The first 5 rows are patterns. Each new row is the sum of 2 different patterns, raised or lowered, with some noise. Before adding, each is slid sideways (what falls off one end comes back at the other) and multiplied by a number that may be negative. Names go in the order of the patterns.
Some rows, each with the names of its patterns after it:
[ 17 -19  15  -1 -13 -10  11  17 -20   6   7  19  -9  17   2  -8  16   8
 -14  -8  -8  -4  19  11  -5  18   3  -5  -5  -7 -18] | (2)
[ -7 -20 -10   2  -6  14   7  -9 -19   3  -7 -15 -13   1   5  -8  -5  20
  -9 -11 -12  -5 -19  -2   1 -12 -15  -5  13  11 -18] | (4)
[ 11  12   7 -19  10  -8   6   3 -17  -5  10  18   1 -15  -4  -1 -10  12
  11  -4  -1  16 -19  21  14   8 -13  10   2  -9   5] | (0)
[ -1   4 -20  11  17  17   9   5 -11 -15   1   0  -1  10   6   4  14 -19
  -2   5   7  16 -19   3 -18 -11  -3  -1 -14 -20   3] | (1)
[-18   8  -8  -1  20  -6 -16   6 -12   7 -11  18 -10   1  16  -4 -17   9
  17  -5 -17  -3  -2   6   4  11  -9  19 -15 -19  -2] | (3)

New rows, each followed by the names of its patterns:
[  2 -10  -6  -3  -7   3  -7   8  -9   4   4 -21  -2   7  -3  -3 -11   7
 -11  -8  -8  -5 -16 -10 -11   4   9 -13  12   2  11] | (1) (3)
[ -3   9   6   5  -3 -12  -4   8  -5 -28 -21  -4 -13  -5  16   5  -9 -14
 -18 -12  -6 -17  21  -8   2 -21 -33  12 -19  18   0] | (1) (3)
[-17  -3 -14 -11  -3  -9 -30 -22 -14   5 -11 -17 -15 -23  -6 -10 -20 -32
 -23   0 -10 -10 -15 -15 -11  -1  -7 -21  -4 -35 -22] | (0) (1)
[ -8 -32 -29 -22  -6 -11   7 -29  -4 -30 -27 -13  -6 -19 -36   1 -17 -19
 -37 -15 -31 -19 -23 -29 -21  -2 -10  -3 -15 -37 -23] | (2) (4)
[ -5 -30 -17   9  10   2  -6 -12 -28 -14  -6  -5  -1 -17 -18  12 -29  -2
  -3  -9   5 -42 -17 -26 -12 -19 -11 -17 -25 -13 -19] | (4) (1)
[10 28 11  6 33  0 -8  1 -3 35  0 20 21  8 20 22 -3  2  5 39 11 15 32  1
 -6 22 25 -4 20 -6 -1] | (0) (3)
[ -6  -2  13  21  12   3  17  35  -8   9   8  13  16  -3  -2   3  13   8
  21 -10  -4  12  -7  18   1  16  35  20  26   1   6] | (1) (3)
[  0  14   3  13  20  29   0  27  -1  37  10  -5  26   4 -10  -9  30  -9
 -15  -6  19  -2 -10  29  10  19  32  23   8   1  -7] | (2) (1)
[ 3 17 -1  4 11  0  5 20 22 12  8 -3  7  6 19 22 -2  9  9 -7 18 16  6 -8
 16 10  6  2 21 24 21] | (0) (1)
[ -5  -6  -3  16  22  -6   8   9  10  -3  12  -2  11  14   7  -6  -7  11
   1  25  16   4  14  13  14   2   2  -7  24 -11   4] | (2) (1)
[13 23  2 10  8 14  4  8  4 15 12 16 -3 22 19  9 22 -3 27 13 -6 11 15 16
 18 16 25  0 19 18 10] | (1) (3)
[-18  -7  -2 -20  -9  11  -8 -14   2  -6   2 -10  -9  -9 -28  -3 -17  18
  11 -15   6 -15  -6   2 -17  -5   6  -2  -9   0  12] | (0) (3)
[13 24 20 38 17 42 29 13 28 16 22 31 24 24 21 35 31  9 13 32 36  6 18 26
 28 17 42 29 18 28 41] | (4) (0)
[20 16 21  5 14 25  8 14 25  8 19 18 15 21 23 27  8 12 22 20 16 13 20 18
 11 23 18 14 27  1  4] | (0) (3)
[23  4  2 35 -2 19  6  2 22 17 34 -2 19 33 34  2 16 17 21 31 23 13  2  2
 16 32 12 26 15  8  7] | (2) (0)
[  0   1  17  19  12   7  26  -8 -10   2   4  -8  29  -1  -4   1  20  -6
   3  13  -4   9   0   0  20  -8  24   2  15  27  14] | (0) (1)
[ -4  14   2  23  17   1   7   6 -11  22  24   8   1  19  13  -1   5  16
  15  -2  -1  16   6  11  17  -5   0  18  24   8 -12] | (4) (0)
[ 15  -6  -7  -2  -5 -19   1 -16   6 -18 -10  -8   6   6 -10  -2  -3  12
  -5   8 -12 -18  14   2  -5  -7 -13  -7  -2  -4  -6] | (2) (4)
[ 16  -1  10  19   6   4   7  19   4  20  -7 -10 -15   5 -14  23  29   6
  18  -1   5   2 -15  -1  30   1  11  -6   4   2  11] | (1) (3)
[-29   5   1 -22  -8  -1  -9 -10 -35 -15  -6  -6 -13 -35 -29  12   3   2
 -19 -13 -13 -12  14  -4 -15 -17  19 -40  -5 -12 -11] | (0) (1)
[-33 -32  -3  12 -22 -16 -19 -30 -20 -12   1 -20  -2 -46 -22 -24 -12 -30
 -13   1 -23 -25  -7 -25  -3 -30  -8 -31 -16   4 -16] | (4) (0)
[30 13  2 20 46  8 40 33 34 16 23 16 20 47 24 14 25 23 15 31 35 20 20 29
 24 25 18 19 35  3 41] | (2) (4)
[-10 -24 -15   0 -14  13  13 -11   5  -8 -12   6 -16 -14   9 -22  23   0
 -21 -24   6  24 -17   4  11   6 -18  16   0 -21  25] | (2) (0)
[ -5 -15  -2  11  10  16  13   1   9 -25   3   1  17 -12 -13  34  -7 -15
  -9   2  -8  -7  23 -19  -4  26   7  -2  13  -3 -11] | (2) (3)
[ -9   1   1  -3  -1 -12   5  -7 -28  -8  -6  -6  -7   7  -7 -12  -4  -8
  -5  -7 -25   9 -10  -8 -11 -25   1  -4  13   1 -13] | (0) (1)
[-11 -25  37  -1  -8 -21  -4   4  -2  25  -4  -2  15  21  26   3 -14 -11
  24 -23 -15  -9  -1   4  27   1  18 -12   5   4   5] | (2) (1)
[-16  -5 -14   6  14   8   6  14   0 -16   2  10  -7  23   2  -3 -10  -5
   9  11  32  15  18   0  22  23 -10   8  10  18   1] | (1) (3)
[ -6 -19   7  12  11  18  -6  15  11 -11   3  -6   5  26  -1   6 -27 -11
  -1  -6  -1  -8   2   1  20 -31  29  30  25   0  16] | (0) (1)
[18 31 25 17 19 17 20 16 27 23  5 20 19 25 10 25  7 16 18 15  5 35 34 25
 31  4 18 23 -2 21 31] | (2) (3)
[ -5 -27 -15 -28   7 -30 -31 -20 -26 -28  -2  -8 -12 -21  -5 -30 -20 -10
 -30  -7  -8 -10 -24 -38   0 -18   4  -3  -6 -19   7] | (1) (3)
[  0 -22   0  25   7   8  29 -21 -14   0 -15 -14   9  12   2  10 -14  38
   2  -9  12  -4 -13  -8  20  14   6 -21  -3  -8  -3] | (2) (4)
[-33 -14 -25 -28  -9 -26 -41  -1 -27 -18 -33 -17 -14 -21   5 -15 -29 -12
   3  -9 -33 -21 -24  -1 -25 -24 -38 -12 -34 -25 -10] | (1) (3)
[-24  26  17  -6  28   0  -5  -7 -24   0  29   3   6   9  11 -20   3  -6
 -29  17  -3   5 -15  -7   5  11  15 -22   2  -4  22] | (2) (3)
[-16 -15 -19  -8 -11  -4   0  -2  -3  13 -21   1   0   4 -28   1  -1 -11
   2  14  -5  11 -31   3  -6   5  -9 -30   1   0   6] | (2) (0)
[ -7  10   3  17  15   1  -4  14 -20  11  17  -7  39   1   8  -1 -26  28
  16  17  27   2  16   4  33   2  -7   4  38 -14 -25] | (1) (3)
[  4   4  -4 -33  -6  14   8 -21  -2   6  10  -4  -4  -5  12 -36 -12   2
  -9   3   5  -5   8   1  -4   3 -28 -12   2  13   5] | (4) (3)
[-19  -5 -15 -29  -9 -10 -35 -12  -4 -21 -28  -8 -24 -28  -8  -6  -6 -11
 -40 -16 -21 -22 -18 -27 -19  -7   3 -24 -19 -28 -18] | (2) (0)
[-22   4 -43   6  -3 -28 -12  -7  11 -43   1  -6  -6 -17  16 -16 -31   7
   7 -22 -17 -23 -19  -2   4 -30  15   4 -15  -4 -24] | (2) (3)
[  3  11   7  28 -14  -5   3 -17   9  -9  -9  33 -14  -3   9 -16   4  -1
  31 -18   8  23  11 -19  23  21  -7  -4   6  -7   5] | (2) (3)
[ -7  -4 -28 -10  -8 -18  -8  -4   5  15 -18 -13 -25 -16 -11  -1  -1  10
 -13 -28  -7  -5  -9 -25  -1   4  -2 -14  22 -12 -18] | (2) (4)
[  6   2  -2  -2   2  25  15 -14 -11  31 -12  38  22   6  -8  -3  -4  -1
  22   8  18  20  -7   8 -12  12   7 -33   3  19  28] | (4) (0)
[-26 -11 -28  -9  -7   2   0 -10 -25 -34 -18 -21 -14 -16  -3  -3  -1 -27
 -22  -8  -9 -11 -32  -7 -37 -21 -23 -12 -38 -31 -14] | (1) (3)
[-23 -22  -7 -18 -14 -14 -27 -25 -22 -27  -9 -22   0 -13 -26   6 -28 -27
  -2   0 -26 -38  -7 -22 -16 -24  -4 -33  -4 -22 -39] | (2) (3)
[ 10   6   7  -3   4  -8  11   5   6  -7  -5  20 -12 -22  -9   1  -8  -3
   7  -3   1   1  -4 -11   5 -19   1  -1 -14  -2 -17] | (1) (3)
[-19  -5 -15 -33 -23   0 -11   8 -24 -23 -11 -29 -17 -24  -1 -34 -21  -8
  -9 -30 -38 -11 -15 -36 -25  -2   2  -5   4 -15 -28] | (4) (1)
[ 57 -10   7  29  30  -5  28  46  11  -6   6  12  45  15  39   7  36  23
   9   8 -15  27  28  24  41  25  -7  16  13  29  -7] | (0) (3)
[-33 -19  -8 -14 -14 -16 -26 -36 -16  -7   1 -18 -27 -14  -6 -31 -25 -10
 -12 -30   0 -22   3 -26  -3 -10 -14 -16 -19  -2 -33] | (2) (4)
[-28  11  13   2   2  -3  14   8 -13   5   5 -16   9  -7   7 -11   9   0
  -7  -9  10  -7 -11  10   2   2 -10 -13  -7 -11  -2] | (1) (3)
[-30  -1  -7  -9   5 -23 -12 -12 -17   1  -8 -18 -12 -20   0 -26   6  -6
 -26 -17   4 -20 -31 -13   4  -4 -12 -17  -1 -23  -9] | (4) (3)
[-10 -26 -38 -18 -11 -35 -19  -4 -29 -36 -25 -14  -5 -24 -17 -25 -27  -3
 -26 -17 -20 -19   1 -21 -13 -12 -38 -23  -8 -22 -23] | (0) (3)
[ -6   0 -11  13   5  15  -1  11  22  -1 -12  14  19 -12  -5   6   8  10
  17  12  -4  24   0  -9  -6 -17  19   0  13  23  -3] | (4) (3)
[-22  -6  -9 -25 -35 -10 -17 -19 -30  -6   0  -7 -11   1 -24 -27 -19 -15
 -24  -9  -9 -17 -13 -26  -7  -3 -18  -8 -34 -17 -22] | (4) (1)
[  4 -22 -28  -8 -16 -11 -13  -8   7 -12 -15   9 -19 -26  -9 -21 -16  -9
 -12 -23 -15  -3  -5   7 -20  -3 -30  -7  -4 -16  15] | (2) (4)
[ 16  12   0 -24  -5   3 -20  -7   6   9   3  13   0  13 -16  -3  10  -1
  -8 -11  10 -11  -6  -7  15 -21  -3  -3 -16  -3   9] | (2) (4)
[30 15  6  2  6 18 12  4 29  7  3 10  4 14 22 11 10 10 20 15 22 16 10  3
 17  2 14 -3 12  7 17] | (0) (1)
[-27   1 -22  21 -11 -13  -7  -9 -29 -10  -1 -11 -19 -16 -13  14 -10  -5
 -25   7 -36 -27  -9 -35 -11 -19   2  21 -26 -28 -17] | (4) (3)
[  0   1  -1  -3  -3  20  22 -10  11  14   4   3  15  -5  20  16  12   2
 -17  13  16  25  29  15   4  20  12  -2  12  15  20] | (4) (1)
[-23  -4  -8 -16 -16 -12 -25   6 -22  -8 -14 -21 -17   7  -6 -29 -16 -11
   5 -20  -4 -21 -18   3  -2 -35 -12  -9  -6  11   2] | (2) (1)
[  7 -17  25  19 -11   9  22 -14 -16   6   8  26   9  -5  -5 -19  31 -15
  36  34  10  24  11  32   4 -13   7  40 -11   2 -18] | (1) (3)
[ 10  -3 -10   0 -13  -4 -22 -21  -3 -19  -4  -5   0   5  -3 -14 -26 -12
   2 -12   5   2 -19 -20 -13   4 -20  17 -16 -16 -12] | (0) (1)
[-17  12   8  -4  -8  17  12 -14  -3   6  11  -4  23  35  17  35   0 -18
  -7  -7  17   1  18  33   9   8  -3  -4  20   6  40] | (1) (3)
[35 10 17  9  9 42 14 18 10 12 30 32 15  0 26 33 19 17 23 -1 17 11 27  4
 28 -4 11 20 20 12 20] | (2) (0)
